The groups are shells around one centre, one inside the other: the same stretched ball of 7 dimensions in 9 sizes.
Known rows, each followed by its group:
1, -510, 376, -196, 194, 302, -199, 74, -380, -399, 103, 158, 9, -34, 156, 76  j395
-58, -297, 265, -214, 373, 362, -115, 86, -240, -368, 220, -11, -12, -51, 320, 48  j952
8, -472, 291, -226, 304, 243, -165, 75, -324, -414, 145, 82, 11, -16, 192, 70  j122
-158, -275, 403, -310, 250, 496, -200, 138, -324, -49, 6, 16, 9, 38, 140, 41  j395
-5, -571, 121, -72, 291, 378, -184, 73, -228, -205, -63, -79, -150, 36, -105, -60  j811
-147, -174, 460, -196, 227, 545, -86, 122, -291, -238, 163, -70, 16, -34, 375, 123  j278
114, -837, 250, -181, 249, 58, -181, 78, -322, -533, 107, 401, 95, 1, 143, -43  j334
-28, -404, 262, -98, 162, 470, -418, -31, -436, -494, 181, 160, -270, -274, 54, 45  j166
-238, -266, 423, -132, 91, 657, -209, 129, -303, 1, -62, -115, -114, -23, 154, 69  j787
-36, -394, 392, -193, 201, 511, -241, 80, -374, -274, 89, 188, -45, -70, 76, -3  j122
-165, -420, 221, -160, 231, 460, -274, 86, -244, -176, 51, 83, -131, -98, 180, -44  j787
15, -611, -35, -264, 559, 198, -91, 143, -92, -32, -110, -81, -5, 224, -151, -181  j334
-190, -253, 444, -191, 61, 437, -368, 20, -457, -438, 222, 78, -159, -264, 395, 217  j775
-193, -396, 179, -195, 252, 515, -328, 92, -249, -30, -41, 31, -185, -67, 27, -82  j787
37, -868, -79, -141, 361, 95, -334, 41, -207, -311, -45, 233, -155, -24, -131, -193  j334
-220, -105, 282, -206, 268, 560, -257, 65, -294, -159, 115, -217, -200, -118, 228, 116  j122
-122, -318, 503, -117, 59, 410, -144, 79, -397, -383, 113, -126, -39, -63, 353, 265  j775
-122, -430, 449, -199, 150, 271, -43, 148, -305, -221, -7, -165, 91, 120, 314, 214  j775
-142, -282, 297, -165, 225, 569, -317, 49, -319, -302, 189, 164, -161, -215, 234, -21  j166
45, -571, 172, -96, 369, 261, 8, 119, -163, -293, 14, -121, 25, 138, 87, -13  j166
-143, -418, 258, -146, 221, 260, -162, 80, -250, -364, 133, -91, -63, -67, 395, 139  j278
49, -651, 86, -266, 456, 235, -169, 118, -202, -150, -48, 155, 13, 129, -131, -178  j811
-199, -251, 247, -117, 261, 599, -95, 144, -185, 118, -164, -426, -144, 129, -11, 47  j166
-147, -169, 327, -203, 324, 497, -96, 111, -229, -228, 166, -144, -35, -32, 340, 87  j775
-94, -694, 324, -280, 174, 37, -205, 121, -318, -340, 42, 223, 108, 29, 340, 92  j952
-237, -95, 287, -133, 253, 608, -192, 78, -236, -189, 153, -233, -186, -136, 336, 103  j775
-276, -146, 248, -197, 262, 578, -229, 105, -231, 17, -11, -301, -194, -34, 172, 78  j395
-329, -229, 317, -220, 197, 349, -106, 153, -203, -12, -37, -418, -56, 69, 419, 229  j334
-85, -169, 475, -206, 158, 644, -291, 49, -463, -261, 115, 11, -137, -127, 61, 118  j952
-57, -486, 372, -66, 157, 384, -51, 115, -266, -301, 33, -82, 9, 43, 237, 101  j278
-114, -290, 423, -224, 165, 547, -330, 56, -413, -320, 179, 237, -94, -189, 210, 39  j787
-283, -190, 452, -169, 53, 485, -257, 77, -369, -226, 95, -179, -136, -135, 419, 256  j122
-283, -251, 329, -107, 139, 564, -174, 120, -225, -53, -10, -231, -139, -43, 304, 103  j122
-39, -372, 308, -109, 230, 413, -142, 67, -313, -337, 84, -124, -92, -26, 137, 108  j395
-71, -728, 375, -235, 103, 90, -242, 103, -364, -412, 73, 341, 91, -34, 338, 78  j952
-296, -375, 484, -149, -50, 509, -300, 112, -378, -96, -50, -7, -103, -91, 300, 163  j811
-218, -321, 315, -210, 195, 526, -184, 150, -268, 150, -205, -288, -102, 132, -36, 69  j166
-227, -227, 422, -91, 109, 449, -97, 102, -279, -283, 116, -275, -73, -63, 481, 252  j278
-85, -600, 195, -280, 240, 214, -368, 65, -351, -218, -25, 176, -97, -36, 3, -9  j122
-40, -366, 545, -254, 187, 484, -104, 144, -372, -255, 106, 206, 137, 32, 232, 54  j334
-40, -610, 157, -186, 331, 297, -140, 133, -195, -98, -94, 16, -11, 125, -27, -93  j395
-27, -579, 252, -288, 217, 258, -443, 25, -441, -361, 82, 358, -113, -143, -2, -21  j775
-176, -452, 349, -37, 77, 414, -135, 105, -259, -244, 7, -136, -82, -33, 316, 134  j278
-59, -417, 455, -268, 121, 454, -393, 43, -492, -371, 153, 391, -59, -186, 134, 35  j166
-189, -380, 357, -207, 180, 537, -170, 163, -270, 108, -171, -127, -43, 118, 2, 16  j811
24, -417, 100, -214, 441, 392, -262, 41, -263, -313, 134, 112, -139, -78, -39, -112  j278
-94, -466, 150, -66, 265, 409, -208, 64, -209, -287, 69, -36, -163, -87, 157, -25  j787
-211, -108, 474, -207, 226, 691, -72, 164, -251, -14, 53, -136, 11, 30, 282, 65  j952
-123, -561, 96, -140, 252, 395, -353, 60, -241, -168, -19, 127, -205, -102, 4, -118  j811
-206, -212, 196, -190, 368, 486, -52, 151, -130, 47, -55, -412, -83, 124, 156, 53  j811
-3, -450, 369, -195, 234, 462, -192, 96, -351, -250, 46, 153, -8, -1, 25, -17  j787
-134, -277, 395, -245, 265, 523, -124, 145, -275, -87, 34, -23, 21, 47, 183, 29  j395
-161, -134, 335, -191, 227, 574, -294, 40, -364, -261, 154, -110, -199, -166, 190, 122  j395
-213, -498, 203, -165, 184, 376, -289, 98, -237, -114, -28, 40, -131, -62, 189, -15  j787
6, -700, 93, -165, 324, 238, -252, 78, -233, -273, 0, 205, -75, -6, -19, -135  j122
-87, -467, 450, -112, 66, 377, -156, 94, -378, -297, 5, -56, -26, 3, 197, 177  j775
33, -862, 115, -231, 348, -21, -112, 138, -187, -264, -64, 169, 112, 171, 79, -76  j952
-93, -540, 281, -157, 176, 167, -184, 75, -307, -392, 75, -42, -39, -28, 300, 160  j278
78, -857, -70, -241, 425, -25, -339, 35, -245, -396, 23, 289, -98, -17, -90, -155  j334
-182, -315, 400, -219, 138, 584, -247, 127, -358, 72, -157, -129, -103, 63, -64, 63  j334
-79, -506, 178, -219, 329, 105, -125, 92, -226, -343, 88, -118, -9, 39, 295, 117  j952
-121, -595, 326, -269, 158, 188, -238, 122, -344, -152, -91, 42, 14, 76, 115, 95  j811
-171, -178, 379, -350, 307, 591, -240, 132, -323, 18, 19, 21, -33, 13, 71, -6  j166

New rows. What belongs after each?
-311, -209, 411, -117, 18, 666, -313, 90, -356, 7, -84, -223, -234, -95, 145, 150  j775
-36, -743, 293, -294, 237, 84, -178, 143, -290, -245, -25, 279, 140, 104, 172, -15  j775
-83, -653, 17, -182, 358, 277, -265, 97, -165, -101, -82, 85, -122, 27, -50, -165  j811
-343, -221, 294, -230, 205, 540, -165, 172, -199, 240, -194, -396, -113, 120, 138, 97  j775
-238, -263, 286, -282, 284, 454, -161, 157, -226, 96, -96, -243, -51, 108, 127, 65  j395
-74, -304, 91, -269, 464, 349, -187, 84, -223, -98, -9, -266, -139, 75, -54, 12  j952
-133, -470, 135, -44, 263, 380, -149, 86, -154, -246, 47, -130, -146, -48, 233, 0  j166
-186, -247, 407, -116, 104, 464, -166, 84, -343, -209, 12, -322, -131, -21, 241, 249  j775
-106, -628, 132, -199, 323, 240, -168, 133, -153, -162, -3, 135, 3, 42, 188, -109  j334
-218, -383, -2, -217, 350, 469, -368, 81, -197, 132, -172, -208, -300, 3, -182, -100  j334
-209, -319, 173, -136, 240, 469, -240, 83, -235, -42, -76, -307, -226, -8, 52, 68  j395
-50, -723, 34, -103, 300, 232, -228, 84, -172, -205, -66, 69, -121, 16, -4, -123  j775
-140, -567, 143, -108, 152, 321, -345, 49, -304, -163, -111, -103, -243, -50, -33, 44  j952
-116, -314, 426, -244, 133, 446, -341, 47, -454, -324, 126, 122, -106, -150, 178, 131  j122
-185, -52, 327, -103, 187, 753, -330, 16, -364, -227, 148, -167, -310, -231, 127, 96  j775
8, -677, 171, -382, 400, 145, -250, 130, -280, -141, -46, 298, 76, 116, -65, -134  j952
-186, -448, 324, -169, 158, 480, -202, 139, -261, -16, -96, -15, -58, 36, 109, 0  j395
-219, -112, 437, -285, 177, 617, -324, 80, -408, -106, 77, -42, -137, -114, 161, 121  j787
-155, -247, 533, -130, 72, 565, -123, 116, -372, -186, 23, -163, -33, -1, 240, 200  j278
-324, -345, 392, -136, 51, 461, -118, 173, -239, 116, -205, -395, -69, 124, 238, 196  j334
-162, -562, 524, -235, 26, 210, -129, 160, -367, -202, -51, 38, 134, 94, 355, 210  j334
-56, -525, 115, -102, 348, 231, -77, 96, -150, -307, 55, -151, -58, 40, 213, 19  j811
-73, -775, 159, -299, 218, 33, -398, 65, -346, -322, 8, 350, -43, -64, 112, -27  j334
-426, -128, 394, -147, 52, 615, -206, 144, -251, 141, -125, -456, -185, -4, 321, 220  j952
-194, -148, 323, -158, 185, 658, -320, 49, -355, -133, 50, -157, -252, -141, 75, 87  j395
-120, -500, 197, -155, 307, 322, -55, 155, -143, -80, -67, -155, 3, 136, 160, -5  j122
20, -506, 248, -322, 339, 200, -252, 72, -371, -299, 45, 97, -14, 35, -14, 41  j334
-158, -349, 226, -410, 399, 353, -255, 139, -259, 15, -14, 66, -1, 66, 69, -54  j334
32, -551, 52, -176, 414, 298, -235, 54, -238, -262, 16, 20, -138, 8, -122, -101  j395
-92, -415, 235, -122, 231, 343, -163, 78, -279, -220, -24, -253, -130, 32, 81, 124  j278
-203, -210, 488, -273, 133, 554, -221, 126, -393, -11, -55, -143, -50, 35, 109, 160  j775
-222, -360, 364, -175, 155, 532, -167, 154, -254, 45, -110, -116, -51, 62, 136, 38  j395
-195, -468, 483, -200, 15, 403, -264, 116, -391, -187, -10, 126, -12, -51, 273, 126  j122
-84, -557, 15, -122, 363, 360, -175, 110, -143, 27, -201, -250, -176, 138, -191, -94  j952
-63, -218, 299, -140, 346, 580, -23, 128, -219, -73, -17, -323, -59, 120, 14, 44  j952
-195, -254, 240, -208, 352, 427, -7, 172, -138, 68, -94, -441, -23, 190, 161, 89  j775
-302, -176, 165, -185, 261, 541, -264, 95, -216, 89, -98, -423, -266, -10, 80, 89  j775
-22, -442, 228, -208, 283, 345, -330, 23, -359, -436, 187, 212, -129, -171, 130, -4  j395
-358, -115, 580, -249, 41, 521, -129, 165, -333, -14, 2, -280, 9, 20, 494, 299  j775
-167, -186, 446, -265, 246, 525, -80, 158, -292, -35, -1, -201, 30, 101, 199, 128  j787
-142, -490, 338, -179, 118, 446, -259, 115, -346, -10, -176, -68, -99, 65, -67, 49  j334
15, -513, 437, -133, 165, 309, -106, 87, -351, -511, 187, 185, 72, -50, 328, 99  j775
133, -602, 12, -265, 501, 230, -331, 15, -299, -406, 126, 284, -126, -66, -188, -180  j334
-133, -127, 553, -219, 132, 481, -181, 64, -439, -415, 239, -74, -31, -128, 419, 278  j334
19, -843, 204, -250, 248, 137, -255, 119, -301, -209, -97, 352, 56, 88, -58, -124  j952
-127, -406, 250, -123, 258, 385, -126, 104, -209, -258, 87, -69, -59, -27, 286, 40  j395
-219, -299, 510, -148, 79, 485, -37, 170, -284, -63, -63, -261, 40, 107, 321, 209  j278
-25, -772, 72, -260, 383, 103, -191, 133, -172, -168, -60, 221, 44, 109, 35, -157  j166
-72, -624, 5, -292, 369, 156, -436, 33, -285, -270, 44, 230, -176, -111, -11, -108  j952
-200, -296, 507, -140, -13, 543, -347, 48, -452, -340, 139, 118, -142, -229, 332, 174  j787
-348, -253, 456, -241, 40, 406, -270, 116, -346, -127, 40, -121, -75, -92, 478, 243  j775
